The rows come from 5 hidden closed curves, with some noise, and rows from the same curve form a group. Each curve winds through 6 dimensions. The rows are also pushed far along 5 directions, which tell nothing about the answers.
In the rows, zero is written as 128.
Some rows, each with its group after it:
[174 149 144 141 131 148 111 131 141  98 137 117  61 110 116 134 131 184
  76 117 121] => z351
[136  62 127  51 126  80 148 124 105 156 132 175 155 124 137 173 103  90
 126 136 147] => z222
[163 130 151 185  88 145 107 116 168  88 152  94  69  84  95 113 129 205
 140 100 124] => z726
[203 138 169 108  94 155 117 115 159  89 129 106  80 100 123 118 103 162
 115 127 139] => z351
[121 108 123 133 133 144 139 134 137 174  98 128 144 112 126 135 133 113
 131 126 114] => z351
[ 96  86 145  88 140  63  98 158  90 140 142 149 163  94 141 157 163  56
 146 113 172] => z726
[122 104 132  98 123 113 137 125 127 132 129 144 137 142 126 140 108 114
 131 153 125] => z351
[158  31 134 124 111  95 118 126 158 189 106 150 109  86 111 146 129 125
 101 135 113] => z222
[ 96  97 103 105 111 103 154 120 116 159 113 158 189 131 112 199  85  95
 184  98 111] => z351
[166 152 173 146 110 123  78 136 152  83 155 107  47  87 115 114 132 170
 106 123 141] => z726
[136 187 155 113 124  98  84 131 116  75 157 111 104 119 154 138 122 117
 132 111 163] => z991
[150 109  95 112 132 113 178 118 127 150 123 150 123 166 126  88 134 140
  76 178 103] => z94
[114 137 106 114 142 173 185 103 133 139 110 121 153 184 144 118  98 144
 131 178 107] => z991
[109 156 158 125 163 122 112 178  95  70 144 108 125 146 119 115 175 115
 101 155 142] => z991
[122 178  72 152 124 158 173  70 140 136 130 125 136 183 152 127  70 175
 147 124 102] => z726
[222  30 141 111  64 121 184 104 176 151 118 134 106  74  80 115 104 178
 131 138 115] => z94
[114 100 108 127 104 122 143 130 145 180  89 146 161 118 104 155 121  97
 145 123  89] => z222
[104 126 135 154 106 138  98  92 152 123 134 109 131  99 137 216  62 157
 198  65 131] => z94
[123  93 139 100 157 123 154 179 101 154 105 137 169 138 117  69 195  65
 103 182 134] => z991
[126 142  92 108 166 158 170  91  99  93 153 138 128 187 156 191  84 194
  99 115 127] => z222
[114 108  95 160  94 158 167 117 159 138 108 113 147 161 110  39 177 141
 109 184  85] => z222
[ 66 138  65 162 119 149 170 116 120 138 113 123 199 179 126  99 161 117
 148 129  93] => z222
[179  87  99  79 113 120 188  79 130 160 127 154 147 130 147 149  84 145
 137 119 141] => z94
[119 102 176 147 145  96  62 176 116 108 142 117 102  80 113 146 166 110
 115 106 153] => z991
[147 208 107 157 132 154 135  97 130  91 152 116  91 145 140 127 114 192
 126 102 129] => z222
[135  79 118  87 106 117 170 103 136 177 103 146 178 121 132 163  82  99
 177 129 127] => z991
[104 137 112 140 114 148 138 112 142 115 131 113 135 160 138  81 143 138
 124 166 116] => z222
[ 88 184  89 154 157 180 149  95 126 118 127 111 132 187 157 150  95 172
 125 130 102] => z351
[117  96 136 165 145 130 126 151 134 116 133 105 114 144 117  58 196 142
  81 182 121] => z991
[114 179 184 111 131  97  37 143 121  86 158 122  81  86 144 201  89 110
 153  89 163] => z94
[110 197  84 145 129 169 173 109 130 132 120 126 132 163 126 118 119 159
 133 134  92] => z351
[161 151 174  98 154 126 121 155 100  52 160 112  94 127 125 135 141 152
  98 140 163] => z991
[ 61 176 105 118 169 110 120 142  75 121 142 136 183 173 167 112 160  66
 147 128 157] => z94
[ 96  80 133 117 157  89  97 129 110 149 145 138 141 130 167 124 148  93
 123 140 167] => z94
[165 125 144 124 124 143 135 108 134  75 163 121  83 126 120 150 102 202
 112 119 141] => z351
[ 80 133 128 146 114  95 126 159 117 113 127 121 166 125  97 135 155  95
 165 128 114] => z991
[ 37 168  81 187 138 125 112 125 118 141 120 116 180 163 142 135 144 101
 165 102 103] => z94
[173 102 130 141  63  87 117 116 168 154 128 144  91  57  90 142 115 146
 149  91 113] => z991
[152 107 122  77 131  84 146 124 114 147 126 150 137 134 148 125 125  97
 106 152 143] => z991
[189 120 162  95 115 111 129 135 129 115 143 138  95  93 118 113 122 133
 122 130 156] => z726
[148 105  94 128 102 116 162  94 136 152 129 155 131 107 108 201  83 169
 153  75 109] => z94
[110 107 125 119 145 128 133 149 115 151 106 142 152 129 115 159 136 104
 124 128 114] => z222
[122 105 175 132 113  95  59 175 137 139 111 129 118  61 100 162 150  76
 137  99 131] => z222
[114 123 119 147 178 155 155 154 101 114 130 121 133 163 118 107 171 150
  83 156 120] => z991
[194 144 156 126 130 194 159 124 146  89 129  96  88 134 123  68 140 185
  93 165 136] => z726
[175  59 142  88 165 137 163 146 113 150 115 152 119 124 114 147 138 141
  73 153 134] => z222
[136  63 127  87  96 105 156 128 139 158 117 143 149  99 115 126 156 105
 133 155 129] => z726
[149  82 116 101 101  71 133 112 137 175 129 167 122  92 120 167  97 116
 142 110 126] => z991
[102 186 153 125 198 166 100 173  92 106 125 107 118 149 156 105 172 103
  85 150 150] => z351
[109 174 100 111 181 145 153 148  87 121 124 135 142 184 152  95 177 111
  68 165 125] => z726
[136 125 145 124 118 127 107 133 143 159 111 127 118  81 128 164 111 114
 146  99 128] => z351
[120 115  94 141  74 117 137  89 173 189 103 146 135 107 120 136 108 124
 166 121  94] => z94
[196  81 150 112  98 150 163 137 155 144 109 135 107  84  84 102 151 150
 115 145 120] => z94
[156 154 147 146 131 197 126 111 159 105 126  96  82 129 136  91 144 184
 101 153 130] => z94
[152  53 145 143  42 111 125 129 189 176  91 124 140  56  77 100 144 103
 175 129 102] => z222
[160 154 151 144  61 148 122 128 167  86 132 109  94  86  80 115 131 165
 150 114 108] => z222
[160 136  87 148 136 160 185 110 131 146 113 132 136 157 122  89 135 162
 105 132 105] => z726
[138  83 134 120 148  81 103 152 121 182 114 149 133 117 142  78 159  65
  95 153 144] => z726
[178 140 127 112  99 123 126 107 145 126 128 131  93  91 127 169 102 159
 120  88 125] => z726
[165 115 125  98 133 153 163 127 127 154 108 149 128 117 114 144 130 134
 113 131 123] => z94
[181  70 152  77 165 111 147 167  94 128 137 146 115 115 127  88 196 116
  55 165 167] => z726
[ 70 180  69 192 104 136 144  99 148 154 114 120 164 167 128  99 114 126
 178 122  82] => z726
[164 126 172  79 139  72  76 162 103 123 144 150  96  78 137 152 139  83
 103 106 173] => z726
[164 132 179 107 120 133  96 147 140  90 136 117  84 112 118 109 132 131
 101 154 141] => z351
[133 125 101 160 111 146 170 106 150 113 130 105 124 160 120  69 153 175
 111 169 104] => z991
[148  41 140 124 113  95 137 147 136 146 131 146 118 105  93 100 164 128
 100 160 124] => z351
[113 192 137 134 115 142  80  97 145 110 142 115 100 113 159 166  94 140
 163  93 144] => z94
[ 58 174  77 182  98 150 139 103 140 112 113 111 187 181 119 136 109 126
 185 105  80] => z351
[177 134 186  98 170 126  67 142 118  91 153 119  46 103 161 162 115 153
  58 122 171] => z351
[ 99 178  99 203 122 158 130 105 137 104 142  99 133 135 123 125 135 179
 172  84 120] => z222

New rows, each followed by its group:
[156 104 177  95 152 103  73 162 102  93 150 122 104  99 151 123 168 102
  81 117 184] => z222
[174 159 102 131 120 210 205 108 144 123 108 125 119 147  97 113 130 198
 114 141  93] => z94
[ 75 184  91 164  96 148 139  92 150 127 129 126 140 143 116 168  89 156
 194 104  90] => z94
[ 52 135  87 169 149 119 150 149 109 175 105 145 195 167 106 118 133  81
 171 135  90] => z726
[101 143  99 127 133 124 153 123 102 121 138 133 167 140 133 150 137 124
 156 102 134] => z726
[106  76 119 136 137  91 115 118 121 169 130 137 160 107 144 155 128 102
 165  99 152] => z222
[163  92 122 101 156 111 162 149 103 165 118 158 140 121 119 105 169 106
  99 142 144] => z222
[197 161 136  98 151 150 156 104 124 127 135 137  91 121 144 156  87 171
 120 117 153] => z222
[194 164 140 114 160 167 155 119 130 125 126 127  81 135 136 108 121 170
  90 154 140] => z222
[142 181 138 101 133 147 125 101 128  92 145 126  95 141 146 198  51 167
 136 110 130] => z94
[ 81 230 138 142 142 149  93 133 118  72 144 104 115 157 140 162  95 134
 151 116 122] => z94
[144 118 128  62 191 143 143 108 100 160 123 156 125 156 183 190  63 123
  97 136 152] => z991
[ 88 111 134  82 152  79 111 135  98 149 125 142 178 147 171 156  96  48
 150 137 154] => z94
[134  80 106 116  92  74 153 102 139 153 133 147 148 121 123 156  76 126
 158 119 114] => z94
[127 120 124 143  95 163 163 146 153 135  98 115 148 137  88  43 184 118
 125 185  92] => z222
[187 104 103  95 117 119 179  91 136 151 135 159 103 125 128 151  88 175
 105 126 123] => z991
[148 108  99 107 142  97 151 109 118 170 129 162 129 136 146 127 126 123
 109 137 135] => z222
[181 127 112 111 142 173 199 121 116  99 137 126 115 149 117  94 161 191
  77 152 128] => z726
[198 155 129 130 147 171 171 135 121 103 134 124  93 128 109  91 163 183
  85 133 134] => z222
[103 114 121 124 115 144 154 139 135 146 104 124 170 146 116  79 160  92
 142 170 111] => z222
[166 102 168 136 112 132  83 120 165 130 128 109  69  77 133 144 110 156
 112 117 136] => z351
[ 97  82 159 160 130 130  83 170 148 157 105 112 131 102 113  66 207  79
 119 170 127] => z94
[149 164 139  49 190 110 111 120  73 103 155 149 112 147 196 201  89 116
  88 105 185] => z726
[112 118 113 103 115  59 111 109 120 150 141 155 137 125 151 177  79  97
 148 108 134] => z94
[ 92 118 116  99 136 140 159 139 122 151 104 130 167 158 139  96 166  86
 118 190 116] => z726
[127  78 119  84 153  66 136 141  94 195 119 177 172 107 138 162 132  59
 148 113 158] => z222
[108  98  92  65 144 118 190 116  95 151 126 168 182 178 143 145 112 101
 123 164 125] => z222
[ 54 120 122 157 151  99  93 132 112 123 144 117 154 142 148 160 130 109
 155 115 139] => z991
[159 139 166 102 108 112  88 116 146 111 144 133  73  83 127 195  73 149
 141 100 142] => z94
[128  80 123 109 132 138 138  81 140 155 126 133 142 124 156 211  56 152
 161 101 139] => z94
[168 108 107  93 140 132 177 115 112 141 130 150 135 144 139 102 143 138
  98 147 142] => z94
[113 128 121 154  81 132 111 110 155 111 129 105 134 116 125 120 132 136
 153 107 116] => z222
[159  93 159  99 142  99  90 161 121 158 114 150 107  81 125 149 153  88
  93 117 146] => z94
[108 181 135 174 141 159  95 143 138  98 130 100  91 136 125 111 151 155
 101 131 110] => z351
[ 95 104 130  99 176  96  97 129  91 126 148 146 134 145 167 198 106 110
 108 111 156] => z222
[149 143 107  96 153 138 166 114  99 120 141 143 137 157 151 117 134 140
 107 133 150] => z94
[114 167 120 174 140 150 128 158 118  97 133 117 112 136  94 104 183 156
 103 125 106] => z94
[ 91 113 100 185 108 139 142 130 148 147 110 121 150 125  88 137 142 147
 155 113  82] => z94
[188  96 144 104 103 139 157 104 144 121 142 130 102  88 115 156  94 182
 142 107 143] => z351
[ 77 225 142 124 183 157  93 163  81  85 138 119 139 154 151 147 153  96
 133 114 151] => z94
[ 85 188 135 135 125 137  72 102 135 117 140 115 121 121 169 173  95 117
 178  93 150] => z94
[142 114 135 167 105 121 114 151 145 125 126 126 101  85  79 131 162 152
 120 104 106] => z94
[130 183 146 174 119 161 109 144 143  66 149  96  70 122  95 101 160 187
 107 134 110] => z726
[141 147 112 134  94 118 156 127 135 136 126 141 136 115  97 110 129 128
 157 120 111] => z726
[135  68 134 127 110  74 112 160 124 170 114 150 153  73  99 121 178  75
 140 103 138] => z222
[160 104 114 140  82 146 166 110 174 157 108 141 101 109  81 115 124 171
 125 153  81] => z94
[ 76 107 112 103 144  84 106 127  89 141 134 146 188 135 164 177 123  66
 159  89 159] => z222
[107 166 149 124 148  65  49 132 101 116 164 136 109  97 166 177 117  93
 152  72 183] => z222
[137 106 139 116 165 128 134 146 101 120 135 133 126 128 127 156 136 138
 103 122 144] => z991
[124 100 128  91 137 105 111 115 130 177 119 155 128 121 161 138 122  90
 121 147 147] => z94
[147 166 147 129 141 151 102 139 137 113 131 120  78 131 138  72 173 136
  76 167 135] => z94
[165  78 124  95 121 126 157 104 144 161 127 157 104 119 124 140 109 155
 108 155 126] => z94
[114 163  91 112 169 140 169 125  86 121 140 145 154 179 149 112 153 128
 107 140 139] => z94
[152  96 145 108 152 131 135 170 126 174 100 141 113 108 116  80 183  95
  70 176 122] => z351
[120  76 103  41 179 113 194 123  73 149 135 166 179 173 169 143 143 102
  95 172 162] => z726
[ 93 125 109 104 167  89 124 139  81 143 140 162 157 141 146 178 130  94
 128 105 146] => z94
[180 157 137 147 133 137 123 136 138 109 140 122  67 116 117  69 174 167
  74 143 132] => z222
[161 154 148 126 154 130 122 157 105 109 138 129 108 109 119 110 167 129
 108 116 155] => z222
[141 120  89 106 128 117 176  95 113 161 126 158 166 127 134 186  87 136
 168  82 134] => z222
[179 100 163  88 177 127 108 130 109 115 143 120  95 126 176 124 132 134
  66 141 182] => z991
[ 72  91 130 133 155 121 120 174 111 161 100 129 171 133 119 120 185  70
 118 155 116] => z726
[156 114 155 105 153 130 123 144 118 102 146 130  82 120 124 141 140 160
  76 147 141] => z726
[137 182 131 106 136 156 126 111 116 109 133 132 125 121 141 201  83 146
 158  79 142] => z94
[149 143  76 140 124 192 213 110 141 160  90 141 144 158  97 112 141 172
 108 145  71] => z94
[127 139 168 121 157 111  54 132 117  95 154 118  84 107 161 194 101 136
 112  92 165] => z222
[144 121 147 144 108 111  98  96 142 103 163 117  96  89 133 188  69 176
 172  70 153] => z726
[132 131  90 114  98 116 163  88 143 178 116 155 139 116 129 178  72 137
 165 102 105] => z351
[ 68 158  91 113 127  78 132 125 104 148 124 144 189 159 153 141 123  61
 166 128 125] => z991
[121 205 106 176 125 139 120 113 132 102 147 113 104 135 129 114 139 165
 140 101 123] => z222
[129 104 157 110 141 105  87 134 125 127 149 137  99 104 144 131 143 118
 116 139 165] => z94
[111  44 124 104 137  61 121 113 114 177 141 163 155 109 146 185  86  99
 162 107 155] => z726
[134  53 153  91  89  71 113 148 136 156 126 145 141  59 111 139 166  81
 147 127 148] => z726
[134 106 122 174  85 108 125 159 145 155 108 130 142  75  70  89 195 108
 149 104 107] => z222
[185  80 124  95 140 101 141 108 131 177 121 154 115 122 154 122  99 122
  95 136 145] => z726
[137  83 114 161  90 115 131  91 160 160 125 124 140  84 118 165 101 152
 188  74 128] => z222
[ 70 130 105 177 120 166 135 130 154 162  97 113 159 147 119  71 177 112
 148 166  94] => z94
[116  71  99 105 146 152 187 113 126 182  92 139 183 158 139 142 117 114
 128 156 111] => z726
[183 107 185  67 149 136 118 137 122 111 132 121  99 112 153 132 110 121
 101 155 173] => z991
[112  67 105  59 169 101 158 114  89 160 117 168 190 186 169 173  92  78
 110 149 143] => z351
[111 110 130 165 103 122 124 139 144 136 122 128 133  92  82 155 132 139
 170 100 107] => z222
[137 222 155 131 168 151  85 161 108  73 144 109  76 149 146  78 175 126
  67 152 146] => z222
